The same things were measured in two ways. Each way mixes the same 12 hidden numbers, adds some noise and spreads widely along 7 directions of its own, which tell nothing about the thing.
Some things both ways: the first way, then the second way.
[ -3   8  16   8  -2 -14  16  -2  -7  -7  -7 -14   1  -5   3  21  -7 -10
   0   7 -12 -17   1   8   0 -14]
[ 21   8  11 -27  -8  -2  10  -5   6  -3   8   4 -27  -5 -30  10  -2   3
 -16  15 -11  -5  -2   3   6   3]

[-30   1  24  21 -41   6  17  19 -32  -7 -32   1   0 -28   7  22 -31  -8
  14  15 -20   6  -6  -5 -28  -3]
[-21  12  14   7  -6  19   9 -18  -3  -8   1  -7 -20 -23  -2   3 -24 -13
  -9  -1   3  -1   3   1 -17  -3]

[  2 -21  -5 -21 -20  12   0  -1  17   2  19  20  11 -16 -20 -14   6  18
  -5 -16   9  22  22 -13   5   4]
[  6  -4   1 -18 -12 -22 -15  -4   9   0  -2   5   8  -2  10  -2   8  10
  19   5  -8  13 -14  10  20   3]

[ -3   5  -9  -2  17   3  17   1 -11  -2 -11   6  10  11 -13  14   1  15
  -4  -3  -6  -2   0   0  15   4]
[-22   5  12   8 -27 -14   7  -5 -11  -9 -13 -21  25  13   3   5 -26  -3
   9  14  12  13 -26  37   6  26]

[  9  -5 -14 -15 -24  32   7  -9  18  -7  12  10  18  -5 -11   7  13  23
 -10   2 -23   2   1   3  13   3]
[ -4  27   7  -3 -34  -3  14  18   1  -3   7  -8 -19   6 -16  -4   1  16
 -23   7  -7 -12  -5 -12 -11  -3]

[ 10   6  -5   6  10 -14  -5   4   2  10  11  -2  -3   1  -5 -23   4 -11
  -9 -11  12  -7   3   5   6  -9]
[ 29  -9   1 -35  42  26  -7   0  -3  15  13  20 -13  18 -17   5  11  -8
 -22 -16  12 -10  10 -12   5   2]

[-11   4   5  19  -7  11  11   2  -9  -5 -17  -5 -14 -10   2  14 -12 -19
   9  11 -17  -9   2  -7  -9   7]
[ -3  19  14   7 -14  -9  19   6  12   6   7   2 -23 -22  -5 -13  -1  15
  -8  10 -10   8   4 -16  -1 -10]

[ -8 -15 -11  -7 -29  30  27  13  28 -27 -10  19   8 -24 -26  29 -17   6
  12  20 -12   4   8 -19  -8  20]
[-16  12   6  13   5  15  15   4   5   2   1   8   6  -3 -11 -34   2   1
 -21   4   5   6  -8 -18   0  -8]

[ -7  -9  11   0 -14   8 -20   3  -5  -3 -17  -6 -16  -7  34  31  -3   3
  -2  -5 -19  18   0   1 -20   0]
[-12   1   2  19 -29  -8  12 -36 -32  21 -10 -11  18  -1  -3  17 -25 -22
 -16  12 -14  -2   4  18 -13   4]

[  9 -16 -13   7   1  20  -5  14  37  13  10  21 -15  -8 -15   0  10   5
 -11  -4   6   9   0 -18   1  12]
[-32  -1   3  15 -37  -9 -14 -32 -47   8 -17 -11  45  24   4  17  -8 -26
   1   3  -6  -7 -28  29 -15  17]

[ -8   9 -12   0   1  13  17  -8   0 -17 -12  -2   4   4  -9   3  -4   4
   3  16  -6 -10  -3  -4  12   5]
[ 15   0  -5 -15  19   8 -12  14  14  -2   0   4 -18  10  -5 -11  14   3
   1 -17   4  -6   5 -12   3  -7]

[ 11   2  12  -4 -19 -13 -27   8 -23  14   9  15   8  -1   4 -22 -17 -17
   0  -6   6  20   1  15 -18   1]
[  6 -22   9 -32  20 -10   4 -21   3  23  16  34   1  -1 -20  11  20  -9
  -1   5   9  16   6 -13  11 -10]

[ -3  16   5  37  19 -23  -1   1 -34  26  -5 -11  -2 -12  -9  -2 -13 -27
 -17 -12  -3 -22 -21   6 -12 -14]
[ 23   5  -1 -19 -24 -17   5  22   1   1   4  -6  13 -12  12 -19 -29  32
   7  28 -19  19   0   7  30   6]

[-12  -3   4 -43  -7   0   3 -11   8 -42  -3   0  23   3  -7  16  12  43
   6  17 -36  -5   0  10 -10   4]
[  0   1  -1 -26  17  38   3  20  26 -10  23  22 -19   9  -5 -30  19  -3
 -30  -4  22  -9  22 -29  -9 -13]

[  9  -5   2   7  -4  16  -7   8   1  36   3  18   8   3  -2 -19  -5   7
 -17  -9  24  30  -2 -14   2   5]
[ 18 -15  14   6  26  33   9   5 -50  26  -1  -2 -11  27 -15   5 -39 -12
 -18   6  20 -15  16  11  -7   9]

[ 14 -17  -8  -7 -19  14 -15   7  26   6  18  -1 -10 -15   8 -13   7  -4
  -4 -21  13  16  13  -4 -10   1]
[  9  10  -5  17  22  37  -2  34   8 -22 -18 -25 -11  21   2 -21 -29   5
   0 -23  21 -14  -6  15  12   6]

[  2  -6  -9  28  -4  23  19   6  12   8 -21   0 -12  -9 -11  13  -3   2
  -1 -10   7   3   6 -14   0  12]
[  4  10 -16   1 -25  -8 -10   2  -1  10 -12 -23  10 -11  -1 -12 -27   6
   6   7 -14   0 -10  15  18  -5]

[  3  -3   1  10 -13   8 -12   6   5   5  -2  12  -7  -3   2  -3   4   5
  -1  -1  -8   8  -4   5  -6   9]
[-19 -12  22 -19  10   9  22 -13  -9  23  19  37   3  17 -16   8  15   0
 -31  -6  25   4   2 -31  -2 -15]

[ 20   6  -2  10 -12   4 -52 -20 -21  17  -5  11  -4   6 -10 -20  -3 -21
  -6   0 -20   8 -12  19 -30   7]
[ 27  -7 -15  -2  -4  -3  15   6 -11  15   3  -1  16   9   1 -10 -18   9
 -13  10 -14   7  19   1  16  -1]

[  4   4  -2 -16  23 -30 -13   3  -6   8  26   9  13   3  -7 -31  12   0
  -8 -12   5  -1  11   9   7  -7]
[  0   3  -2  -8  11   3   9  11   4   9  11   4 -11 -14   6 -22  10   7
  -7   1  -4   7  13 -18  -1  -2]

[  0   0   8   3 -16  17   2  -4   6  -1  -1   5  -8   6 -14 -22  11  13
   8   7 -10  -2   0   1  -5   7]
[ -1  -5  -4 -20 -16 -12 -14   4 -22   6   9   4  13   6  -1   7   1  11
  13   8 -10   9 -13  -2   4  -1]

[ -7  -2   5 -16   1 -19  10  10  -5  18  22  20  31 -13 -24 -21   0   6
 -19  -4   4   5  13  -9  13 -24]
[ -8  18  -7   4 -15  20 -15  -7   7 -36  -3 -11 -14 -10  23 -10   4 -15
   9 -16 -18 -12   0  10 -20   5]

[-8 -2  1  5 -8  4  8  2 -1  2 -4 -1 -2  3  3  2  3 -2  9 -2 -8 -3 10  0
  3 -2]
[ -7  15  -5  20  -1  14  25  19  15  -6   7  -9 -21 -22  11 -17   3  11
  -8 -10 -10  -2  18 -19  -3 -16]

[ 12  -3  18 -12  -9   0 -13   5  -5   4  20  -5 -19  -2  31   7  -3 -16
  -6 -10  -2  12   7   4  -1  -4]
[ 15  16  -6  13 -11 -12  15  -1  -9  26   8   5 -19 -21 -19 -10  16   2
 -18  16 -35   0  15 -21 -13 -11]

[-14   0   8  -5 -11  -4  -6  -1 -25   4   8   5  11  -8   2   7 -13  -9
   2   8 -13  -1 -14   0 -11  -5]
[ 21  -4 -17 -15   3   2 -13  20  21 -11  -1 -11 -24   1   8  -8  14  -8
  18  -8  -8 -12  25   4  -3  -3]

[-12   6  -4   4   9  -6   8  -1 -19  -3  -4 -13  -9   3  -3 -14   5  -9
  11 -11  -7 -15   9   2   0 -10]
[ 22   0   2 -16  12 -18   9  21   6  10  14  10  13 -12  21  -6  -5  30
  11   6  -7  35   5  -6  27  11]

[-18  -7   6   3  31  -3  50  -9  10  -2   5 -26   4  -3 -13  20   9   8
  11   0  14 -25  10 -23  14   0]
[ -1   2   8   9 -22 -17   9  24   4   0   5   3  10 -11  19  -9   0  26
  16  17 -11  18  -5   0  20  -4]

[ 15  -8 -13  18  14   1 -21   7  20   8  20   5 -25 -20 -11  -4  10 -30
  -2   0   4  -9  -6  -6 -17  13]
[ -8  16   2   8  11  29   6  16  19  -7  -3  -7 -20  19  -4 -16   7 -14
 -23 -23  24 -20  11  -5 -17   0]

[ 20  13   8   8 -10 -17 -40   0 -19   9  -3   1  -6  11  -6 -25 -13 -30
  -2  10  -2  -4 -24  23 -31 -13]
[ 29  -7  -9 -41  13  10 -14  -1  49 -16  27  36 -26 -14   1   1  46 -18
   2  -5  -8   2  35 -20  -6 -17]

[ 14  -5  -4   9  20  -8   3  11   9  31  19  21  -8   9 -16 -27  15  13
 -19 -33  31  11  12  -5  29   1]
[-42  26  -1  42 -27  15  15  -4  -2  -6   1 -23  -7 -34  26 -11   1  -8
 -13   1 -13  -5  -1   3 -21   1]

Other things, the second way, with their names:
(261): [  5  -1 -10   5   7  17   0  13  -6   1   1  -7  -4  -1  -6 -13   3  -1
  -8   4  -8  -9   4  -2   1  -3]
(232): [-28  -2  32 -13 -25 -22  -7  -6   6  -8  -8  11  14  25  -4  10   6   2
  10   6  27   9 -33  15   6  10]
(56): [-23   1  31  14 -26 -22  34  -5   5   7   9  10 -13 -13  -4  20   0   8
   0  17   7  14   2  -2   1  -8]
(85): [  3  -1  -8  11   0   6  10  16  -6  16   8   2 -17 -20   0 -24   9   9
  -2   8 -20  -5  19 -24   1 -24]
(590): [  1  -7  21  -1   7  -9   6  -6  -6  -2  -4  19  26  31  12  15 -20  17
   8 -20  25  29 -18   4  22   5]
(435): [-12  -3   3  -6  14  22 -13   8 -19  -4  -1   0  25  24  -7  -3 -10 -13
   0  -4  26   3 -20  13  -4  17]
(19): [  9   0  14 -47  24  14 -27 -30  12   0  19  24 -16   0   2  36  39 -40
 -10 -13  11  -6   8  10 -23  26]
(574): [-33  20  28  17  -3   8  27  21   1 -12   1 -19 -17   1  14   1 -21  13
   0 -10  34   9  -9   7 -10  19]
(547): [ 18 -18 -15 -44  -8 -34  -7  21  25   7   6   3  19   0  -5  -7  15  15
  25  16  -6  17   0   3  39  -5]
(179): [  9   0 -16  17   2  16  -7  19  -5 -17 -14 -15   4   7   7 -31 -16   6
  10  -4 -11  -3   2   2   5  -7]
(444): [ 16   6 -24 -12  -6 -22 -12  20  34   4   1  -2 -12 -20  14 -26  31  18
  21 -12 -26   4  11 -20  18 -22]
(536): [ -2   4  21   3   0   1  10  -5 -25  -4  -9 -20 -22  24 -12  29   0 -19
  -8  -1  10 -17  -4  31 -24  34]
(29): [ -5   3   8  -9 -10  -2 -18   9   6 -21 -13 -17 -15   9 -14   6  -1  -8
  18   5   8 -11 -19  23  -2  11]
(524): [-39   1   1  11 -17   3   7 -11  15 -28   0  14  26   0  13 -25  12  -2
   2  -6   2  18 -15 -12  -3 -11]
(328): [ -6   7 -23 -12  -7  21 -11   9  12   5  16   0 -11 -16  14  -8  21  -1
 -13 -14 -12 -17  16 -20  -6 -20]
(263): [ -5  -9  48 -23 -11 -25   1  20  35 -16   0  15 -32   0   4   3  15  20
  31  20  24   7 -15  15  28   4]
(470): [ -3 -16  24 -40 -12 -38 -29 -35 -16   8  -5  27  40  22   3  28 -10   8
  22   0  10  33 -40  13  24  13]
(509): [-22   0  37  -7  -2  -8  12   2  15  -6  16  33  -8   8   6  13  26  13
  -3  -2  24  17 -11 -15  -1  -1]
(80): [ -1  13  -5   9  10  25  -5 -11 -14   6  -1 -11  -6  11  -4  14   7 -27
 -27 -17   3 -19   4  10 -26  15]
(341): [-14   1  11  -4   6  13  12 -26 -15  12  -2   3  22  14  -6   5 -13 -26
 -21  -9  18   2  -7  15  -4  16]
(624): [-12   3  13 -44   7  11 -28 -19  33 -20   2  14 -25   6  -5  17  20  -9
  -1 -33  22  -9 -14 -10  -4  -9]
(41): [  4  -5  45 -23  -5 -17  29 -15   4  16   8  29  -9  36 -23  25  -2   0
 -30   9  38   9   2   2   2  13]
(409): [ -2   8  13 -17 -21 -20   0  -8  12  -3   4  20   8  -3   3  -3  -2  15
   2   3  -6  20  -7 -15   8 -10]
(207): [  7   5  -1  -5  -1  -5  13  -3  24  15  13  28   1   5  -5  -9  25  -1
 -20  -9   3   8  15 -24   2 -18]
(684): [-11   7  27 -32 -27 -46   3 -20  -4  32  16  12 -21 -22 -21  25  14   4
   0  29  -4  17  -4 -11 -13   2]
(138): [ 32 -18  18 -43  28 -10 -11 -20  -2  18  -2  12  -1  26 -17  39  -5  -7
  -5  -7  22   6  -9  23  24  23]
(414): [ 12 -11   8  -3   6 -15  19  12 -13  19   8   0  -8 -11  -7  -1   7   6
   8  25 -11   8  10   5  10   6]
(452): [-17   8   0  27   9  26  25 -10 -11   8  11   0 -21 -16  -7   5  12 -13
 -36  -5  -6  -9  18 -20 -27  -9]
(28): [ 14   5  -4   5  12  15   6  20   1   4   0   3  -6  18  -1 -21   6   0
 -11 -11   4  -7  12  -9  -2  -2]
(621): [  3  -6  10 -37  12   7  -8  -1  32  -6  18  30 -15   9  -7   9  32 -12
  -5  -8  21   1   8 -11  -3  -5]
(133): [  2 -10 -26   1 -10  11 -13   3   5  -1  -2  -2  -5 -14  -7 -25  10 -10
  12   5 -25 -14  12 -11   3 -33]
(694): [ 26 -13  18 -17  42  30   9   9 -38  40  12  14 -14  17 -18  -3 -12 -11
 -35  15  20 -12  26  -6  -8  15]
(705): [ 11  -2 -16  -9  16  -8   8 -11   5  12  -1   8  -5   9 -10  -6  17   3
 -12 -28 -10   3  13 -27  -3 -16]
(373): [ -1  22  -7   7  -5   9   4  14  19 -18   2 -15 -15 -17   7 -21   1   2
   3  -4  -9   2   1   3  -5   3]
(698): [-10  14 -38   4 -29   1  -9  18  28 -10   0 -26   8 -17  23 -18  15  -3
   9 -10 -21 -10  11   4   2 -11]
(581): [  8  14 -10  -8  17  17  -5   7   5   7   8 -11 -27 -28   0 -15  -2  -8
  -8  -1  -9  -3  22 -13 -17   0]
(321): [ 24 -21  -8 -38   9  -3 -13   5  15   2  12  23  -4   3 -17 -10   8   0
   5  18   0   9  17 -15  11 -15]
(312): [  3   2  11 -12 -19 -26  -2 -12   8  10   7   6 -20 -25   0  10  14   2
  11  17 -19   9   6  -3  -1  -6]
(378): [-11   7   3   2 -23   2  -4   6 -18  10  10  -1   2  -9   7   2   0   0
   3  13  -8  -1  -2   2  -8  -1]
(576): [ -6   8  -2  -6   4  13 -20   4  20 -23  -4   1  -4   2   1 -17  25 -11
  -1  -4   0  -6 -13   3  -6   7]
(377): [ 12   5  -7  18  12  10   7  25  10  -7 -13 -18 -12  14   1 -22  -3   8
  -1 -13   4  -8   5   5  10   0]
(252): [-31 -11  10  -3 -19   2 -16 -28  -8   1   4   5  -4 -25   3  14   4 -24
  16  15  -2   0  -3   7 -13 -10]
(134): [ -8 -12 -26  -5  -1  11 -32 -16  10 -12  -3  13  22  -1  -3   4  24 -14
  19 -23 -14  -3 -16  -8  10 -31]
(307): [ -8   4  13  -3 -24 -26   6  -3  23   6   9  19 -20 -29   8  -4  32   5
  12  11 -20   8  13 -19   0 -21]
(640): [ -3   7 -12   4 -25  -4  -7  -3 -17   5 -11 -25   1  -8  -5  -8 -22 -12
  11   9 -17  -8   1  15  -7  -2]
(557): [ -4   5  15 -17   1  17   9 -19  -5  -7   6   1 -10   8  -1  25  -3 -16
 -20 -10  11  -9   0  16  -9  18]
(429): [ -3 -15  17   3  10  18   3 -19 -41  -3  -6   2  10  22   5  23 -24 -11
  -9  -4   7  -3  -1  14  -9  14]
(666): [  8  -4 -24 -11  10  10 -28  -3   4   5 -18 -20   7  19   2 -17  -1 -22
   3 -21   5 -16   4  15   2   4]
(70): [ -5  15 -12  18   4  24   6 -14 -18   0  -1 -13 -21 -11  -3   0  11 -20
 -21 -17 -24 -21  11  -7 -30  -2]
(306): [  5   0   3   4  -3  -3  12  -2 -16   4   3  -3   9  -2   6   9  -6   2
  -5   9 -11  10   3  10   1  14]
(171): [  5 -14  -5 -24   3  15 -35 -11   7 -10 -12  -6 -16  14 -21  12  -2 -30
  18 -10  12 -23  -7  20   0 -10]
(646): [  6  -6  -8 -16 -10  -7  -7  -8  -1  20   6  -1 -10 -29   8   6   0   2
  12  -1 -23  -4  11  -5  17 -21]
(517): [  7  10  11  23 -25 -15  32  13  -3   9  -4 -18 -20  -7  -6  -4 -15  12
  -8  23 -11  -1  11  12   5   3]
(264): [-27  -7  -2  -2 -11  -7  -5 -15   0   3   4   7  20  -4  16  -6  12 -23
  11   2   6  13   8  -1 -16   1]
(154): [ 35 -10 -17 -12   5  -3 -17  17 -12   7  -8 -11  -7  11 -25 -13   1  -4
  12  18 -17  -9   4  11   6   2]
(140): [-43   1  14  25   3  53  24   4  18 -27   3  19   9  42  15 -13   2 -13
 -30 -41  54 -13  -1  -9  -9 -16]
(59): [ 22  -7 -15  -9  29  17  -6  30  21  -7   6   8   0  12  21 -13  11  11
  11 -29   9   4  13 -10  19  -9]
(677): [ -5   4 -12   5 -19 -16  -3   5   7   4  -7 -14   7 -20   5 -20  -6   6
  19   8 -18   9  -4   2  13 -11]
(32): [ -1  20 -11  18 -15   9  33  17  12  15   2 -11 -26  -7  -1 -45   7  10
 -41  -1 -17 -20  32 -32 -11 -21]
(53): [-15  -1  18 -18  -4   6  -9 -22   6   5  14  22  -1  -3   1  27  21 -16
 -10  -4  11   0  -7   0  -4  -1]
(404): [ -4  -4  -7   3  -7 -14   3  23  16 -31  -2  13  16  28   3  -8  15  21
  27 -22   4  21 -11 -15   6 -14]
(415): [-11  11 -36   9  -5  14 -38 -15  -3   4 -20 -36  17   1  17  -1  12 -31
  -2 -26 -13 -25 -10  24  -9  11]

Some of these things the first way, each followed by its name:
[ -9   0  -7  44 -26  21   3   8  -1  33 -25  20   0  -5 -19 -19 -18 -14
   4  -2  -3   4   3 -12 -12   9] : (646)
[ -7   1  -7  11   7   1  11  -5   4 -23 -15  -9 -17  -9  -1  20  11  -7
  12  18  -4 -11   8  -3  11  -1] : (705)
[ -4   0  -2   3   0  -7  -5   1   2   1  -5   5  -5   4  -6  -5  13   7
  -2  -8 -16  -5   9   6   4 -11] : (557)
[ -2   8  12   0  16 -20  -1  -5   8  -3 -13 -10  12  12  -7 -19  -1   6
  10  16   9  -7  -1   5 -20   6] : (252)
[  5 -19  -1 -16 -11  12 -19  -4  22 -11  16  -2 -24  -7  20   9  11   1
   3 -12  -2  13  14  -5  -3   8] : (377)
[-5  8 14  7  7 -4 -5 -3 -5  7 -6 -2 -9 16 14 -6 -4 -3  2  4 -7 -2 -1  2
 -1  7] : (85)
[  2  12 -20   8 -13  13 -18 -19 -11 -15 -27  -4  -6  10  -3 -13  -8  -8
   5   2 -14  -3   0  12  -6   6] : (138)
[ 16   8 -12   7  13  -7  -7   5  -4  24   4  10   1  22  -5 -21   3   1
 -20 -19  22   6  -4   7  25 -13] : (306)
[ -3   3  -2 -30  18 -24   3  10  10 -18   9 -14  12   5  10 -17  17  12
   4  -4   3  -4  18   9   2 -14] : (581)
[ 11  12  -9   2  12 -10  -3  -8  10  -3  10  -5  13   3 -17 -16  -4 -17
   1  17   6 -20 -12   7  -8   6] : (29)
[ -3  -8 -16 -27   5  -1  -1 -13  11 -20  19   2   7  -3  -8  -7  11  19
  -1 -17  -8  -5  11   2   9  10] : (415)
[  4  -4  12  -3  -7  -7  -2   3   8   3   3  -9  13 -10   6   0  -9  -5
   2   7  11   6  -1   1 -22   1] : (171)
[-12  -5  -1  -4  20 -15   8   6 -13  -3  12  -1   2 -21   3  20  -3   0
  -9 -10   4   0  -3  -8   4   1] : (666)
[-12   3   2  21 -11  16  16   3   9 -11 -22  11 -22   3 -17   8  -4  -9
  14  24 -17 -13   4 -11   6   6] : (70)
[ -1   1 -17  33 -29  36 -28   6 -12  15 -23  46 -19  -6  -2  26 -21  -5
 -24   1 -36  19 -25  -3   4  20] : (32)
[-18  13  -3 -21  -2   7  10 -29 -40 -15 -13 -19  32   0   2  -4  -3   2
  10  10 -26  -2  16   4  -2  -5] : (590)
[ 10   6  10  10   5  -4  20   6  16  -2 -13 -25 -14  19  19   6  -2   5
  -1  -4  28  -7  -5   5  12 -11] : (134)
[  7  -3   7 -12  -1 -12 -15   1  -1  -5  16  -3  -1  -6  -1  -9   6  -4
   2  -3  -2  -2  -2  10 -15  -3] : (621)
[-19   0   4 -11 -19   7   6   6 -28   1   6   7   3  -4  25  13 -14   3
  -6 -17 -17   9   3   0  16  -6] : (444)
[ 10 -13  25  11   1 -35 -22  13   5   1  26   3 -21 -38 -14  -3   1 -30
   5   7  11  -6  -6   2 -39   0] : (524)
[ -6  15 -24   6  -4   9  12  10 -11  -2 -17  24   9  15 -35 -21 -14   2
  -6   5  -5  -9 -11  -1  17  -5] : (19)
[  7  -3  -2   0 -11  10   0  -6  15  -4   1   9   0   4 -20  -7  -4   2
   5   9   1  -3  -3  -1  -5  12] : (261)
[-18  -5  -9  -3  -1  -5  37   2  23 -31  -7 -18  13 -27  -9  10  13  20
   6   7   5 -16  13  -8  11 -11] : (624)
[ -7  -2  12 -20  21 -24  -2 -13  13 -19   7 -29   0   1  16  -1  17  -2
  14   6  -5 -14  20   3 -11  -7] : (312)
[-18  -3  21  11 -11  -6  13 -10 -18  -9   2 -14  -5 -24 -13   3 -12 -16
  19   8 -14 -21  -1  -5 -27   8] : (53)
[  0 -15 -14  -3  -6  16   0   7  40   3   0   9  -1  -1  -1   3   4   1
   2   4   5   9  14 -17  -1   4] : (307)
[  5  18  -7 -12 -23  19 -38 -10 -20  -8 -12  12  -8  30  22 -27  -4   9
  -6  -2 -29  12 -12  23   3   5] : (509)
[  1  -6   0   8  10   9  -1   2  37 -17 -18 -12 -32   3   4  13  11   2
   7  16   3  -6   0 -12  -9   5] : (179)
[  3   7  -7   5  13 -11  13  16 -13  26   4   8  22   4   4   0 -13  -2
 -20 -18  22  10  -1   0  21  -8] : (677)
[ -4   1   9 -17 -12  14  -2  -6  -9   8   9   8  14  11  -4 -20   1  15
   0  -3 -20   6   4   1  -6   7] : (378)
[ -5   5  10  32   0  20  32  11  -7  -5 -17 -13 -34   0   4  32   0 -11
  10  22  14 -13 -22 -11  15  -5] : (404)
